The first 8 rows are patterns. Each new row is the sum of 2 different patterns, raised or lowered, with some noise. Before adding, each is slid sideways (what falls off one end comes back at the other) and multiplied by a number that may be negative. Names go in the order of the patterns.
In the rows, 100 means zero.
Known rows, each followed by the names of its patterns:
80 107 85 98 88 88 95 106 92 100 87 106 106 96 100 85 95 98 70 94 99 100
 112 99 83 104 82 99 101 | q891
102 105 101 90 107 96 110 104 87 99 93 127 94 109 98 106 85 105 85 102
 97 107 83 86 94 88 93 98 107 | q58
101 100 112 101 97 79 98 94 106 95 105 99 108 100 95 114 100 92 92 100
 125 110 85 111 89 108 104 89 102 | q613
103 106 102 95 86 100 110 85 108 104 118 93 112 116 98 102 88 101 96 113
 108 109 107 88 119 95 102 111 121 | q442
98 96 98 113 81 103 109 108 106 101 106 103 118 68 92 95 102 100 98 98
 115 103 115 95 73 93 84 97 94 | q976
98 91 101 93 112 88 106 88 101 92 97 90 109 106 104 94 91 114 92 94 90
 98 121 107 107 95 94 115 88 | q66
112 96 96 110 95 104 102 112 103 80 106 116 115 114 92 87 115 88 96 90
 92 108 114 103 82 95 91 103 102 | q123
103 103 89 110 88 75 112 103 96 109 83 92 103 90 89 99 91 106 100 110
 102 104 88 86 94 106 86 97 102 | q74

New rows, each followed by the names of its patterns:
119 102 123 110 121 124 125 114 126 118 119 116 110 127 119 118 121 113
 156 117 123 115 113 107 132 104 131 116 121 | q891 q58
111 94 80 108 92 104 95 97 93 87 106 71 127 98 103 91 106 90 103 74 95
 77 100 115 111 117 103 99 93 | q976 q66
114 100 90 123 85 84 88 86 107 111 103 82 95 98 94 103 118 100 99 110 99
 105 112 96 100 79 107 116 115 | q976 q123
112 103 101 111 97 101 108 79 91 105 93 104 91 101 105 101 104 102 85 98
 85 93 105 93 94 94 108 100 107 | q976 q66
91 76 83 84 65 96 83 91 70 115 79 101 78 97 85 94 77 93 65 82 100 95 105
 74 97 93 97 89 54 | q976 q66
107 102 116 88 103 112 94 96 94 98 102 108 111 107 108 88 104 95 107 100
 112 104 106 104 92 99 94 93 99 | q442 q74
90 91 91 91 98 95 84 77 74 91 85 90 80 133 101 92 103 88 93 84 85 82 69
 100 117 109 108 100 91 | q442 q976
99 71 89 72 81 79 88 76 92 83 93 88 79 95 74 81 80 69 96 91 91 90 83 87
 82 75 81 88 72 | q891 q66
85 96 86 89 89 65 102 89 83 97 85 83 96 78 89 97 84 99 84 98 93 78 81 82
 90 107 82 81 98 | q891 q74
87 143 103 114 111 100 105 95 89 95 96 112 132 112 108 117 103 106 112
 117 90 123 100 90 84 96 106 85 104 | q442 q976
88 111 101 95 95 95 89 106 99 89 86 93 92 93 91 109 93 93 88 86 110 104
 83 98 98 116 106 83 96 | q613 q123
119 109 125 132 134 127 121 130 131 121 122 107 131 106 109 116 103 121
 115 125 97 151 134 119 116 109 119 117 111 | q442 q976
88 88 92 97 88 88 94 88 75 80 85 111 101 79 91 86 94 89 77 86 92 82 101
 100 77 70 87 79 100 | q613 q74
64 90 73 72 63 77 77 84 69 65 65 59 79 76 92 71 75 77 67 73 74 90 67 63
 79 82 76 85 66 | q442 q123
77 104 93 107 103 94 102 110 104 116 100 86 87 92 96 102 99 103 100 112
 92 101 115 106 100 98 104 117 117 | q613 q976
117 109 112 111 115 98 100 94 115 102 101 107 105 112 105 99 100 130 122
 115 98 108 105 130 92 112 96 117 117 | q58 q976
78 79 102 80 95 58 91 74 85 76 103 85 100 81 83 87 96 94 85 94 101 91 83
 81 79 92 88 79 84 | q58 q66
94 99 97 92 101 90 107 96 91 109 98 106 104 87 87 107 89 85 102 94 112
 100 111 95 100 88 87 104 96 | q442 q74
104 85 104 99 92 106 102 91 102 102 85 109 85 87 79 87 88 98 102 86 105
 107 97 90 89 89 100 76 100 | q976 q74
90 86 103 101 84 86 73 109 113 95 101 95 116 102 102 91 78 123 83 84 79
 90 88 97 82 81 114 102 93 | q976 q66
95 93 89 89 76 90 85 80 88 82 88 91 101 77 95 80 91 81 81 84 82 86 85 74
 79 89 78 85 81 | q891 q58
106 76 98 104 114 113 85 103 111 102 98 101 87 115 105 113 91 104 99 111
 96 103 96 104 113 88 110 107 115 | q66 q123
106 104 103 107 112 109 80 102 111 117 118 85 94 117 97 99 81 91 104 115
 107 78 104 95 108 102 115 90 105 | q66 q123
111 100 79 98 98 79 82 85 108 107 111 91 75 105 76 94 88 105 84 103 90
 96 85 97 96 94 70 107 112 | q66 q123
74 84 70 84 80 83 74 73 75 79 86 69 82 74 85 70 78 83 79 74 79 59 68 81
 67 81 74 78 87 | q891 q58
72 81 79 86 96 91 92 97 90 77 83 76 95 67 95 111 61 80 92 80 99 72 73
 104 84 92 86 74 91 | q613 q74
137 113 117 120 133 125 124 117 114 142 130 122 122 127 115 125 119 127
 114 109 136 139 127 133 122 122 134 123 113 | q613 q976
101 75 88 80 96 106 102 88 103 105 86 104 101 106 104 100 109 102 113 59
 91 91 103 96 100 96 116 102 109 | q613 q976
134 127 109 129 145 119 145 119 121 133 114 133 132 143 137 121 127 130
 120 131 114 123 119 129 153 118 122 151 121 | q891 q74
87 101 85 107 95 114 97 102 100 90 101 97 107 103 90 109 118 114 108 99
 90 120 94 91 94 91 124 110 109 | q58 q123
102 77 87 90 55 85 95 110 105 96 71 100 72 93 87 74 103 67 90 88 88 88
 78 76 105 71 106 92 85 | q891 q613
120 103 62 100 89 107 96 80 91 93 118 86 91 118 110 114 100 112 93 129
 64 102 94 109 104 107 91 110 101 | q976 q66
80 122 109 99 109 89 106 91 86 89 82 96 134 112 119 98 98 114 97 96 78
 117 115 98 98 89 93 107 87 | q976 q66
128 106 109 123 94 107 98 105 109 113 87 109 89 107 105 94 109 73 119 95
 103 120 119 95 113 85 102 107 111 | q891 q58
107 116 102 113 102 105 117 116 122 110 94 114 135 99 114 96 96 121 94
 102 110 103 126 116 91 86 92 96 105 | q976 q123
76 133 106 89 94 90 120 92 89 91 87 87 123 89 111 96 106 84 87 92 74 107
 91 93 90 95 95 82 99 | q58 q976
99 84 101 95 80 94 106 100 106 111 87 96 79 99 121 92 93 97 90 96 93 87
 106 94 100 98 106 102 80 | q891 q613
62 91 77 93 78 80 74 92 97 65 83 79 79 71 74 72 84 86 78 76 54 69 79 75
 79 53 80 69 85 | q58 q976
111 104 108 82 120 90 98 95 104 90 89 97 82 121 107 112 103 106 106 97
 97 98 100 110 113 107 110 125 102 | q58 q976
90 86 78 99 92 105 109 112 88 125 91 99 79 119 99 89 111 104 113 93 103
 85 92 99 89 114 75 102 108 | q58 q442
90 138 107 112 122 105 99 100 84 112 105 102 144 118 132 118 109 100 110
 124 101 134 104 99 91 107 111 96 111 | q976 q123
125 108 118 91 103 101 121 121 101 119 105 129 106 90 109 115 114 117 95
 116 101 116 112 104 102 121 114 114 114 | q442 q66
99 101 82 102 105 95 94 75 97 80 101 90 120 92 114 87 95 85 111 118 92
 112 103 92 79 94 88 96 110 | q58 q442
112 94 98 114 94 102 92 96 99 107 101 96 104 98 99 108 108 97 96 104 102
 98 107 119 96 87 105 105 117 | q123 q74
86 125 91 103 76 99 104 116 102 96 94 103 104 106 109 110 107 115 106
 111 106 109 104 81 107 124 113 119 88 | q58 q123
98 97 90 108 95 102 101 102 101 98 96 114 109 89 102 90 93 98 95 107 99
 101 119 94 102 109 101 104 92 | q891 q442
115 110 127 105 116 134 108 109 98 102 104 125 110 122 112 97 131 99 116
 116 128 115 114 105 107 96 114 110 92 | q891 q442
103 86 97 81 101 87 104 92 98 90 85 94 89 97 96 90 101 108 104 97 96 87
 111 92 86 91 88 117 99 | q58 q123
98 91 107 91 106 104 90 102 103 114 93 100 87 99 98 93 91 90 98 91 95
 107 86 100 69 88 105 95 101 | q58 q613
110 102 109 115 106 109 101 119 106 100 113 109 117 111 120 92 123 96
 108 88 104 101 117 106 99 91 90 104 99 | q58 q123
94 99 101 124 99 112 116 116 104 76 92 90 106 114 82 115 95 107 110 109
 95 91 101 106 101 104 117 107 104 | q58 q66
104 101 103 87 101 90 103 97 97 106 96 109 102 104 95 98 86 106 83 106
 110 95 86 91 89 100 98 95 107 | q58 q74
128 108 115 113 105 112 96 98 104 114 127 104 92 119 106 111 103 101 136
 97 115 128 82 100 118 90 132 111 99 | q891 q74
145 111 100 114 97 103 90 95 91 77 110 127 120 117 111 99 100 100 100
 101 107 105 93 86 82 101 93 99 90 | q442 q976
87 115 106 80 102 101 108 98 78 81 110 108 108 84 110 103 109 90 104 79
 114 109 114 107 108 105 110 93 94 | q976 q66
112 117 122 119 118 138 109 117 97 127 119 127 129 126 120 97 127 105
 114 130 124 118 109 111 119 102 118 99 105 | q58 q442
119 128 112 100 107 91 106 111 100 121 95 103 125 104 115 88 106 124 100
 106 105 101 121 98 98 107 95 114 110 | q891 q613
92 83 99 119 104 87 86 105 111 113 85 103 104 120 104 104 87 95 131 100
 119 97 105 96 106 100 96 105 105 | q891 q123
81 82 91 76 71 90 98 103 91 90 75 90 76 82 94 74 90 93 73 75 81 84 84 91
 95 94 85 104 80 | q442 q66
109 107 86 103 115 100 106 96 93 87 109 90 116 101 113 107 108 95 97 127
 107 101 94 103 121 115 90 110 95 | q613 q123
123 106 105 97 117 109 96 119 133 123 114 118 96 119 89 114 95 93 119
 119 124 98 111 95 107 106 115 119 94 | q442 q123
98 91 92 93 91 103 96 110 99 100 110 78 99 98 114 101 80 89 108 97 93 93
 83 99 102 96 92 81 94 | q442 q123
107 81 104 105 95 117 107 104 112 108 98 108 107 90 119 93 92 86 94 96
 103 107 89 119 114 104 96 97 98 | q976 q74
